The rows of a group lie close to one hidden flat surface of 13 dimensions, which may be shifted away from zero. Surfaces can cross.
In the rows, 128 means zero.
Some rows, each with its group after it:
[123 155 102 128 147 147 143 155 148 130 130 151 136 153 119 119 104] => Q627
[126 170  93 146 122 116 102 153 179 148 115 145 135  95 100 118 106] => Q867
[129 104 175 138  80 143 155 135 140 147 179 156 104 119  25  85 115] => Q433
[186 175  98 138 180 129 132 177 152 213 142 137  95 124 154 106 159] => Q286
[139 178  86 137 151 126 156 133 145 117 116 171 104 151 118 166 121] => Q921
[119 142 121 118 129 111 130 130 200 175 123 103 132 176 107 125 111] => Q867
[139  60 134 146  91  93 138 141 163 157 127 146 168  94 139 148 145] => Q786
[127 167 117  87 150  91 119 159 123 137 135 103 173 105 131  75 154] => Q921
[104 131 159 191 133 160 143 155 136  95 146 166 132 143 150 130 124] => Q786
[146 115 109 139 131 137 106 136  91 135 123 133 121  74  64 121 116] => Q433
[102 162 151 159 102 164 100 107  59  96 139 137 148 123 137 117 127] => Q286
[150 125 167 109 113 101 184 130 146 177 123 107  81 106 154 163 160] => Q786
[170 125 110  97 109 157 152 120  94 128 130 124 113 107 130 103 124] => Q397
[153 227 108 107 133 141 211 107 109 171 138 134 140 155  67 142 153] => Q397
[157 129 143 157 164 160 126 130 159 158 145 123 102 111 122 116 133] => Q786
[147 177 127  80  97 103 144  93 146 153 173  90 153  92 124 118 129] => Q867
[127  94 125 129 136 179 156  91 115 118 161 137  43 155 113 113 118] => Q627
[100 118 163 174 102 180 122 158  74  99 138 140 121 163 100 138  75] => Q433
[ 51 107 153 136 101 132 103 155 120  82 145 128 107 149 149 104  84] => Q627
[136 192 123 164 137 172 142 117 103 120 152 139 142 103 166 106 148] => Q286
[131 151  98 152 162 111 141 133 142 141 119 134 106 114 115 156 144] => Q921
[115 173 126 135 116 125 201  75 138  92 160 115 133 149  94 114 151] => Q397
[102 174 167 113 150 226 174  93 135 130 133 166  91 133 100  83 135] => Q286
[116 120 130 151 162 168  57 129 133 100  89 108 100 190  99 124  81] => Q433
[113 142 157 129  49 113 114 134  91 121  84 111 148 145 145 110 144] => Q286
[131 140  92 156 119 139 152 122 109 112 115 161 109 123 162 132 153] => Q433
[114 103 102  96 106  65 120 129 165 131 147 119 134  95 145 147 113] => Q627
[101 133 120 124 124 128 145 111 150 143 161 129 174 118  90 156  98] => Q627
[112 124 125 142 130 111 114 129 122 127 115  97 141 131 165 167 116] => Q627
[147 115 175 132 148 152 190 110 126 104 159 124 108 186 104 142 127] => Q397
[156 165  90 170 112 192 122 118  47 137 126 150 113 177  89 112 120] => Q433
[129 154  97 150 111 122 116 117  94 109 139 132 133 142 145 113 139] => Q286
[137 146  68  68 118 102  93  71 179 120 131 155  50  52  70 109 108] => Q786
[179 134 128 149  91 160 152 137 160 130  86 145 141 149 109  92 143] => Q433
[130 119 119 142 121 137 124 149 120 175 114 108  98 136 118 139 110] => Q867
[ 78 134 168 149 124 120 111 131  82 103  49 109  89 130 120 144 153] => Q786
[ 80 141 142 142 110 152 109 121 152 119 136 116 122 207 132 118  91] => Q867
[115 107 106 129 146 157 114 129  90 138 120 144 187 128  94 123 120] => Q921
[124  86 190 111 134 115 157 142 188 146 161 130 122 101 155 154 120] => Q286
[ 86 113 166 142 171  67 168 131 132  94 138 128 160 198 134 160 186] => Q786
[129  97  96 131 143 104 107 115 184 145 164 180 110 118 124 144 123] => Q397
[101 112 150 164 165 124  65 118 175  67 112 123 113 139 148 117 121] => Q433
[ 83 138 141 146 156 114 117 167 163 101 159 159  92 139 121 125 104] => Q286
[ 88 143 158 103 128  82 164 115 128 123 147  94 128 138 114 141 141] => Q397
[144 146 123 158 151 121 101 138 124 151 124 141  88 114 126 199 109] => Q786
[131  74 131 103 104 156 149 141 124 144 137  86 135  71 158  92 107] => Q627
[121 134  58  95 150 109 151 134  95 100 170 186 150 181 123 155 109] => Q397
[108 156 122 132 144 125 150 129 136 119 129  86 123  94 137 114 137] => Q627
[155 142 121  96 126 166 126  90 124 148 128 140 144 158  96 115 126] => Q867
[143 127  72 124 134  77  80 144 114 152 135 121 107 144 130 116 142] => Q286
[140 133 125 119 139 122 122 152 135 165 114  91 127 116 176 110 142] => Q867
[ 83 134 155 134 143 115 117 113 123 113 125 109 122 188 112 195  94] => Q397
[114 140 177 130 105 144 112  93 131 154 159 127  85 168 116  92 148] => Q286
[147 148 123 154 133 122 160  61 142  97 188 102 136 153 111 190 102] => Q397
[108 143 140 155 128 153 129 166 166 159 120 138 111 170 144 110 115] => Q867
[136  98 114 145 131  79  83 171 104 142 142 146 149  65  92  68 179] => Q921
[139  99 106 111 118 135 101 119 139 206 146 143 107 179 123 133 122] => Q786
[107 114 153 125  96 119 146 125 111 165 136  68 124  91  72 115 126] => Q786
[120 151 117  86 134 127 129 128 109 162 194 172 109 191  98 128 106] => Q921
[134 137  82 102 121 119 166 133 121 108 131 152 129 177 141 147 110] => Q397
[127 160 145 199 137 165 121 151 121  96 147 118 117 152 104 108 108] => Q433
[106  99 187 117 142 186 110 104  38 134 140 144 125 199  75 141 125] => Q286
[144  96  96 140 127  88 156 131 174 105 111 125 125 178 153 119 158] => Q921
[122 199 154 116  76 131  93 152 137 134 130 154 142 132 154  96 115] => Q433
[158 148  65 121 219 153 127 139 110  72 143  50  55 124 175  83 110] => Q627
[115 111 113 130 148  93 110 135 133 128 158 187 156 139 141 155 142] => Q786
[108  88 164 138 123 108 160 153 122  97 133 144 178 116 136 128 150] => Q867
[123 119 135 134  99 161 218 140 107 122 159 139 187 154 117 110 129] => Q786
[129 152 152 131  99 134 107 129 136 156 137 127 132 104 157 142 114] => Q286
[ 95  72 155 119  87 138 143 134 101 111  94 143 139 150 144 144 126] => Q397
[147 131 156 145 116 176 171 151 109 161  97 102 153 158 152 122 139] => Q867
[106  58 136 130 155 111 102 124 134  98 157 138 185 129  85  85 149] => Q921
[113 139 143  49 155 121 147  94 148 147 167 115 130 149 112 149 109] => Q921
[132 136 168 112 179 204 190 152 129 182 142 140  93 119 149 106 141] => Q286
[117 173 117 119 169  89 142 149 143 103 140 120 139 117 126 137 131] => Q397
[129 103 121 153 173 151 127  90 126 102 124  67 135  77 123 129 127] => Q627
[138  95 131 168 173 156 112 139 133 118  84 160 169 143 122 111 170] => Q786
[127  70 123 101 102 121 182 120 161 110 135 173 161 206 162 138 136] => Q867
[115 101 125 111 163 111 120 120 124 128 117 106 108 132 131 145 135] => Q433
[147 136 135 109 104 128 158  94 130 102 148 134 108 105  78 136 111] => Q397
[133 131 182 144  38 123 215 114 136  68 140 113 133 107 119 191  82] => Q397
[ 80 117 123 117 148 123 140 135  80 106  84  27  97 158  84 114 112] => Q433
[131  78  94 102 135 118 113 123  46 110 117 153 193 167  70 142 131] => Q921
[110 138 153  99 136 120 166 129 131 171 124 159 118 148  73 143 148] => Q397
[146  89 133 123 153 165 133 117  98 129 134 158 142  76 118 130 139] => Q286
[124 105 117 150 142 138 169 109 122  84 134 142 139  97 107 149 130] => Q627
[ 73 130 127 186 142  86 115 157 117  88 174 107 133 160 152 124 126] => Q921
[138  97  99 106 101 158 171 121 174 154 164 197 165 147 128 151  93] => Q921
[108 142 105 115 161 111 176 120 144 110 142 128 205 106 114 165 124] => Q921
[132 172 116  68 157 110 151 124 143 140  96 124 127 183  39 111 137] => Q433
[138 165  96 132 136 112 103 138  98 136 117  96 131 145 163 129 133] => Q286
[ 97 137 127 111 144 197 139 101 158 152  88 102 110 177 140 115 105] => Q921
[ 85 145 187 141 122 119 102 142 109 120 196 114 162  61 126 123 113] => Q867
[108 130 116 131  73 138 187 138 204 139  63 114 128 227 134 108 118] => Q867
[125 145 125 141 146  84 165 130 201 128 161 100  77  97 177 127 149] => Q627
[139 156 161 121 107 166 154 163 147 166 161 188 111 177  41 118  87] => Q433
[105 180 151 116 128 125 137 156  87 115 116 107 152 138  76 104 123] => Q433
[ 99  85 116 122 101 122 138 118 113 103 111 116 164 160 140 161  98] => Q627
[132  50 144 144 114 133 145  86 160 107 117 137  90 165  91 158 120] => Q786
[110 109 137  93  94 147 102 139 148 147 101 167 144 122 141  75 133] => Q867
[148 152  68  49 118 113 148 135 172 208 127 162 138 223 158 126 123] => Q867
[127 103 141 104 142  89 122  87 156 100 176 132  68  88 148 170 117] => Q786
[120 135 102 140 162  84  82 102 121 112 123  99  85 110 140 174 131] => Q627
[109 129  94 124 113 119 144 116 162 149 138 139 117 136 128 143 116] => Q921
[ 99  86 144 113 130 110 154  93 120 104 163 121 108 127  96 142 129] => Q627

New rows, each followed by its group:
[118 114 130 126 111 139 120 125 140 126 111 113 133 151 151 116 122] => Q867
[128 124 174 135  88 130 114 121 138 134 118 136 133 136 135 134 132] => Q286
[110 112 109  75 118 138 102 145 121 176 117 117 147 207 123 132  81] => Q627
[114 129  88 127 171 111  66 157 143 130 101 130 163 156 143 147 103] => Q867
[126 121 103 126 118 139 204  99 186 116 170 135  96 110 110 109 118] => Q627
[ 96 122 147  89 141 126 163 117 145 139 177  92 181 161 153 133 114] => Q921
[145 120 138 176  95 115 156 187 172 122 120 198 135 131 142 129 135] => Q286
[ 98 116 158 105 166  88  74 124 151 115 142 166 123  58 124 131 149] => Q433
[154 119 115  97 111 168 105 103 136 161 116 146 132 155 127 109 115] => Q867
[124 118 123 160 152 126 128 122 204  93  91 110 147 170 134 119 129] => Q867
[137 162 116 139 127 134 147  85 152 167  82  53 131 171 164 150 144] => Q397
[149 119 132 158 153 132 142 169  93 164 177 152 107 139 146 105 165] => Q286
[130 121 140 140  92 143 137 121 127 101 107 130 130 163 119 109 129] => Q433
[126 134  59 105 114 161 115 119 122  91  71 125  43 111 128  66 112] => Q627
[105 112 113  84  94 158 110 110 140 120  92 120 161 101 152 108  92] => Q921
[110 139 100 151 171  97 139 151 111 101 128 132 169 162  77  91 172] => Q921
[141 186 124 145 163 147 186 167 159 145 170 195 159 110 128  88 163] => Q786
[138  80 115 146 141 118 150 134 159  71 180 122  51 128 195 131 109] => Q627
[102 201 109  92 145 117 141 163 132 111 142 147 137 160 210  77 148] => Q867
[108 188 147 140 143 127  93 147 188 121 139 186 103 107 152 106 134] => Q433
[111 133  75 137 190 125  39 142 118 129 129 150 112 158 103 146  89] => Q867
[100 134 146 143 105 101 116 122 171  65 135 122 133 164 128 113 111] => Q433
[129 138 149 137 119 162 115 142 102 127 107  89 119 192  71 107  94] => Q433
[120 136 154 184 120 162 153 123 129 106 107 143  70 136  81 165 107] => Q786
[158 112 116  97 119 115 172 146 139 130  93 133 138 127 141 141 136] => Q397
[ 86 118 125  92 111  96 123 128 162 151 188 100 145 160 142  78 122] => Q921
[104  69 133 151 120 108 136 175 174 109  75 141 176 125 158 124 138] => Q867
[150 123  98  62 116 121  80 125 142 110 129 157 129 165 145 101 102] => Q921
[ 70 152 185 159 154 150 137 183 109  90 112 117 125 113 122 111 123] => Q433
[125 119 143 121 127 163 148 128 116 176 159  93 137 105 138 131 106] => Q627
[165 171 104 144 161 178 211 132  64 131 136 108  76 140 167 144 137] => Q627
[133 134 124 137 123 129 140 118 176 134 101  88 143 165 128 127 120] => Q867
[115 112 123 115 111 130 132 163 109 106 104 102 116  83 169  95 117] => Q627
[115 130 121 131  85 144 176 138 138 157 116 142 140  84 169 168 106] => Q921
[122 134 129 156 151 117 126 143 116 135 141 138 135 169 165 176 123] => Q786
[126 127 101 148 143 111 105 165 147 145 113 119 103 113 145 124 126] => Q867
[105 136 102 120 124 147 159 120 114 125 184  86  98 172 171 146  72] => Q627
[133  53 107 123 133 156 158 118 220 102 142  89 124 159 165  89  87] => Q627
[168 135 168 121 175 123 136 116 157 138 132 153 153 143 126 121 187] => Q433
[123  80  94 137 109 130 106 118 122  88  75 133 148 181 195 151 117] => Q786
[149 130 137 125 171 107 128 102 100  85 186  96 138 116 100 175 103] => Q397
[138  88 128  95  86 137 162 115  96 119  92 130 134 165 120 159 115] => Q397
[107 133 146 172 126 152 122  94 235 183 120  88 121 142 146 136 119] => Q627
[104  89 122 116 133  46 144 104 149 103 117 121 166 112  42 142 165] => Q786
[150 175 141 118 190 143 124 152 168 146  88 143 122 151 133 116 156] => Q433
[123 156 121 168 102 158  99 148 175 132 127 120 118 135 208 119  86] => Q867
[123 164  94 117 165 119  97 120 113 145 123 179 119 119  33 134 138] => Q786
[134 121 118 125 106 152 103 167 103 178  61 113 184 129 139 141 107] => Q867
[ 90 200 103  94 120 175 129 195  99 150 103 114 140 154 133  65  85] => Q627
[ 96 126  97 139 132 125 156 118 123  76 120 156 165 128 129 198  91] => Q921
[194 108  79 152 136 140 136 126  91 115 122 177 198 126 142 195 126] => Q286
[130 145 123 167 176 148  86  91 129 108 152 158  84 135  67  91 156] => Q433
[ 89 154 142 133 125 160 151 124 115 145 121  89 130 152 135 123 119] => Q627
[122 127 130 121 109 123 123 121 135 113 126 159 130 152 134 137 119] => Q433
[146 126 121 115 159 139 136 111 136 110 159 193 113 100 104 133 134] => Q786
[121 122 163 114 119 164 140 140 104 131  86 123 123 178 119 115 131] => Q433
[156 142 150  96  93 142 143  99 142 159 104  64 124  96 144  73 156] => Q867
[165 147 123 124 114 167 129 106 148 144 101 119 154 121 113 109 129] => Q867
[147 157  57 122 149 141 130 143 165 136 148 164 111 123 117 126  84] => Q627
[ 85 143 130 134 132 160 120 121 124 129 119 138 113 111 122 142  98] => Q921
[163 167 124 155 161 139 144 136 135 119 104 110 141 137 108  99 161] => Q433
[153 123 116 115 122 153 160 132 130 119  75 174 145 101 125 142 143] => Q921
[122 151 161 156 105 127 105  80 143  84 144 100 168 113 177 154 121] => Q286
[ 75 140 183  88 144 159 143 102 124 122 156 100 116 104 132 129 109] => Q286
[155 195 120 165 110 144  60  98 102  77 127 136 171 167  93  85 127] => Q433
[ 81 200 152 146 129 137 137 166 152  91 122 135 109 154  68  85 101] => Q433
[124 118 169  88 110 117 124  90 130 125  64  76 147 173 114 125 150] => Q286
[175 123  49 121 178 182 164  89 107 115 119  91 122 150 121 149  97] => Q627
[140 145 181 140  94 130 106 176 131 102  86 105 195 116 146 108 114] => Q433
[193  83 144 120 141 150  96 160 158 116 132 102  58  72 179  94  95] => Q397
[120 125  88  95 117 110  82 109 175 167 123  76  68 119 161 109  99] => Q627
[ 89  96 176 120 161 175  63 108 152 137  92 114 136 196  90  80 123] => Q867
[108 104 138 119  96 153  88 109 117 125  84  93 131 130 118 101 112] => Q867
[154 119  74 120 106 159  84  96 137 138  77 160  93  95  55  91 118] => Q867
[155 147 118 121 154 152 124 116 112 125 103 135 140 215  97 137 123] => Q433
[126 163 115 107  79  86 157 117 156 125 156 140 123 130  80  96 136] => Q433
[136 121  72 106 100  90 169 168  91 158 125 150 154 127 134 181 112] => Q867
[158  68 114 104 116 154  96 104 145 229 127 149  99 157  84 115 135] => Q786
[ 98 212 129 167 147 114 159  95 154  49 129 124 131 158  55 178  97] => Q397
[157 131 101 122  89 134 154 145 163 162  75 135 150 109 120 117 129] => Q867
[145 174 112 140 140 157 150  87 176  88 102 104 106 172 121  84 144] => Q867
[132 103 145 147 127 205  83 122  53 131 108 128  96 119 124 149  88] => Q786
[139 119 122 141 146 141 148 111 134 130 133  76  81 112 172 132 131] => Q627
[ 72 125 125 131 137 119 101 126 155  80  84 109 130 132 112  95 127] => Q627
[126  66 121 130  89 120 148 113 169  69  58 113 140 168 148 127 121] => Q433
[151 104  97 122 108 103 148 144 143 145 115 134 173 114 135 164 118] => Q867
[114 132 148  73  99 130 113 122 117 135 105 151 133 200 182 156 117] => Q433
[ 97 161 103 130 115 101  75 140 109 162 139 157  94 131 130 168 101] => Q786
[130 154 130  76 141 121 125 123 127 107  90 131 117 121 121 108 144] => Q921
